There are 4 ways to turn a row about zero (a turn may also mirror it). The second row of each pair is the first, turned, with some noise. The first 36 pairs use one turn. New pairs use 2 turns, one after the other, and a turn may come again.
Known pairs, each followed by its turns in order:
[-29   1   7  21  19  -2   0  -4]
[-15   0  -6 -34   4  15  -6   3] : Z267

[ 10  -9  -3 -12   1 -17 -11  22]
[ 18  18  -4   4 -17  -7 -14   0] : Z560

[-22  15 -17 -23 -15  12  -4 -22]
[ -2  11  -3  11 -17   1 -15  40] : Z267

[  5  11   6 -11  11 -22  -9  -3]
[ 0  8 -3 10 26 13  3  4] : Z267

[-18   1  -1  -3  -1   4  -6   0]
[ -4   3   3  -8  -2   2 -16   9] : Z267

[ 15   9 -24 -12   8   8 -22  -3]
[  7 -26  22  13  -9  -6 -11   5] : Z786

[  1 -18 -14   6 -10 -17 -13 -10]
[ 18  -6   5  14  10   9 -19   7] : Z560

[ 9 15  1 13  6 17 36 26]
[-28  19 -13  -3  17  -3  33 -11] : Z547

[ -7  12  -8   0   1 -10  -6  -8]
[ 9  6 -2 -5 12 12  2  0] : Z560

[ -5   0  -7   0  -7 -22  25  -9]
[-28  16  -5  -6   3  -1 -12   7] : Z786

[  5 -17  -3 -12   8  29  -5 -10]
[  8   5  17   0  19 -10   0  27] : Z547

[  9  -4  -8   0 -17 -13 -24   0]
[ 11   8   7   7  -4  20 -22   6] : Z560

[-10  30  16 -13 -13  16  26 -10]
[ -4 -21   7  -2   2 -18   9  41] : Z267

[ 16   7 -19 -11   2  10  -8 -15]
[ -2 -22  15   3  -1 -11  -6  14] : Z786

[ -9 -21   2  10  -3  15 -15  -6]
[  0 -22  22  -1  -2   0 -12  -6] : Z560

[ 10 -15  -9  13  11  16 -21   7]
[ 21 -16   9  13  11  18   6   0] : Z786

[  3  12  -6 -13   9  21   8  -3]
[ 2 25  4 -2 11  3  7 11] : Z547

[  4  -8 -11   0  -4   2  18 -24]
[-20  -5  -2  -2  16  -7  -2  20] : Z786

[ 2  6  8 -2 15 32 12 11]
[-20  -5   8  -4 -17 -15  24  -9] : Z560

[-20  -4   6  15 -45  14 -40   8]
[ 34 -37  29  -8  14   9   4 -29] : Z547

[  0   7   1  14 -10 -19   0  -1]
[-17  -5 -16   5   9  -2   0  -5] : Z267

[  9  25   7 -12  -8  -9 -13   3]
[ 20  11   0   4 -21   5   8 -12] : Z547

[-21 -17 -22  -7 -15 -10   6 -14]
[  6  -9 -11   7  20  10 -32  -1] : Z547

[ 33  11  12  -4 -15  17  19 -20]
[ 2  7 -1 29  1 16 31 21] : Z547

[  8 -27   1  -1   5  -4 -23  14]
[ 13  19   3   0   4   0 -12 -29] : Z267

[ -3  -6 -15  31 -27  -4  16  32]
[  6 -25 -31  24 -23  17  -6 -16] : Z560

[-11   4  -5  17  -6 -18 -10  -3]
[ -1 -17  -5 -10 -10  14 -11 -13] : Z547

[ -9   4   7  -8  19 -10  18 -23]
[ -8  12   5 -12  10  11  23  21] : Z267

[  2   2   3  -4 -13  -3  -4  14]
[  1   4  -8  -3 -15   6  -9   1] : Z560

[ 15   9  -9   1 -24 -13  -1  10]
[ -9  -1  20 -15   3   0 -12 -19] : Z786

[ 26  27   0  18   9  16 -14  17]
[ 34 -15  15 -24  -9  13 -10   1] : Z786

[  8  -9  12  18  -3 -20  17  -5]
[-17  19   3 -16   7  16   8   6] : Z786

[  3 -12 -10   5  21   8 -16  -2]
[  1  -4   4 -22  -1 -10  -6  20] : Z547

[ -8 -18   2  -1   7 -12  -6  18]
[ 19  -1  -3  -1 -10 -14 -13  -9] : Z560

[-27  -4 -14   7  21   7  17 -15]
[ -8  -4 -31  15   3   7 -11  23] : Z786

[ -4  19   9  -6   0 -25   3   6]
[-15  -5   2   9  28   4   0   8] : Z267

New pairs, each followed by its turns in order:
[  5 -11  14  11   9  14  -1  13]
[-16   8  15  -9  14  -5   6   1] : Z547 Z267

[  9  21   0   0   4 -17 -12  10]
[-11  -3   5 -22   4  -5  -1  19] : Z267 Z547

[  4   9  20  -8 -21 -13  -1   8]
[  3 -19   1  13  -8  -9 -14 -19] : Z560 Z786

[-12   3  -8 -12   9   0  -4  15]
[ -5   1   4   9   7  19 -11  -6] : Z786 Z560

[-7 11  4  9 -7 18 -7  1]
[-10  12  12  14   0  -3   6   9] : Z547 Z547

[ 23  -6 -18  -5 -12  -4 -11  11]
[  3  -1 -32   0   1  -8   4  14] : Z547 Z547

[-11   4 -10   4  -9 -19   0  -8]
[  2 -23   4   9   9  -2   6  -1] : Z547 Z786

[-15   5  -8 -14  14  17   2  14]
[  1   2   1  -5 -32  -7  -1   7] : Z547 Z786

[-33   3  27  25 -15  13  12   9]
[18  7 13 16 10 11 38 25] : Z786 Z560

[-13 -15 -18 -26  11 -11   9  10]
[ 17  -2 -22 -23 -13  -5  15 -10] : Z267 Z786

[ -2 -13  -4 -11  12 -14   5 -10]
[ 16   2   3  -3  -7  16 -10 -12] : Z547 Z560

[ -9  15   5   1 -20   4  -6   6]
[ 7  2  9  1 14  2 -4 22] : Z786 Z560

[ -3   4   1 -29 -23   3  -5  -1]
[  4  12 -12   4  -1   9 -17 -26] : Z267 Z560

[ 20 -15  10 -11  12   4 -12  -6]
[  1  -1  16 -21  -7  -3  -5  21] : Z267 Z786

[ -7  -4  -5  29  -5 -15  -3 -17]
[ 12  17  10  -9 -22 -10 -16  -4] : Z547 Z267

[-9 17 20 -2  1 23 16  6]
[16 26 -5 16 -4  8  5 18] : Z786 Z560

[  0 -29 -21 -17   1  -6  14   6]
[ -6  -4  19  15  -9  27  11 -16] : Z267 Z547

[ 12   2 -11   5  -1  20  11  17]
[  7   7 -13   3   6 -15  23   1] : Z547 Z560

[-10  27 -16   0  22 -18   3   3]
[32 19  5  1  7 21 -5 -5] : Z547 Z547

[ -1  15  10   4  13 -16  -6  18]
[-10   6  15 -13   0 -11  -8  20] : Z267 Z547

[ 23  10 -16 -15  19  -5  -9  16]
[-24   8   3  -3 -10   5 -31  -9] : Z786 Z560

[-12  15 -19  -5  -2 -15 -26  -8]
[ 12   0   8 -37  10   5   9  -2] : Z267 Z547

[ -1   7  14  -7 -14   3   9   5]
[ 12   5  -9   2   2 -12 -13  -7] : Z267 Z560

[ 17 -19 -37 -17 -13   3  -6 -14]
[  5 -10   1 -11  14 -26 -25 -31] : Z786 Z560

[  7   8  30   1 -27   5  -5   1]
[  2 -18 -17  20  -7 -11   0 -24] : Z560 Z786

[-2 17 18  5 10  1 21 37]
[-32   5  -6  -5   2   5  13  36] : Z547 Z267

[ -3   0   6  10 -15 -20   8  16]
[10 18 16  0 -4 19 -6  5] : Z786 Z547

[ 44 -19 -13  -4  -2  18  -8  23]
[-31  27   9   2   5 -33 -15 -18] : Z786 Z560

[-13  -4  -3  20  -5  14  -7  -4]
[  9  17   0 -17  -8 -11   6  -2] : Z560 Z267

[  5  -4  -6  10  16 -11  26 -13]
[ -2  13 -24  -5  12 -19 -11   9] : Z267 Z786

[-15 -13  37   8 -10  -4  27  15]
[  5  42 -18  -7  -6  26   0   5] : Z786 Z547

[  6 -10  -8   7   0  -4   6 -10]
[  2  -3  10 -15   1   5  -8   0] : Z786 Z267

[  1  23 -14  -5 -11  -1   7 -11]
[-11 -12   5  -7 -11  -2 -12 -20] : Z267 Z267

[-12   6  -1  -1  -9  16 -14  27]
[ 19 -21  13  -3 -14 -14  -4   7] : Z267 Z547

[ 26 -16   1  10  -4  21  -6  -3]
[19 25  7  5  1  0 10 21] : Z786 Z786

[  1  -4  -6  32   3   7   7 -14]
[  0 -20  11   6  20 -16   0 -13] : Z560 Z560

[ -2   5 -28  26  -5  -7 -13 -16]
[ 25 -10  -5  -5  13   8  14  26] : Z560 Z786

[ -8   6 -12  -5 -21  -2  -9  -5]
[-18  -4  -8  15   1   3  14   1] : Z786 Z786

[ -6 -17 -10  13  -2 -23   9  10]
[ 7  5 14 30  6  8 -6 -4] : Z560 Z560

[ 12 -16  -2  27  -9  -6  -6 -22]
[13  9  0 22 31  4  5 -9] : Z547 Z786

[ -6   3   5   0   3 -20 -16  -2]
[  9 -12  12   1 -16  -6   4   7] : Z560 Z786

[ -3  -3   1  13 -13 -19 -10  -4]
[-11 -14 -10  11 -10   7 -11   3] : Z267 Z786

[  7  -8 -14  -6   1  -4  15  17]
[ -9   1  10 -13  13  12 -13  -5] : Z560 Z786

[13 -4 -4  6 10  2 -6 10]
[-9  3 13 12  3  0  3 -1] : Z547 Z267

[ 32  -8   1  10  -5 -16  -8  -3]
[  0 -17 -24   8  22  -8   1  -4] : Z547 Z547

[-40 -12 -24   3  -4  34 -19  20]
[  4 -28  17   2  -6 -20  28 -44] : Z267 Z786

[ 19  -7 -30  36 -15   5  17  -5]
[-28 -30   6 -24  22   9  11  14] : Z560 Z547

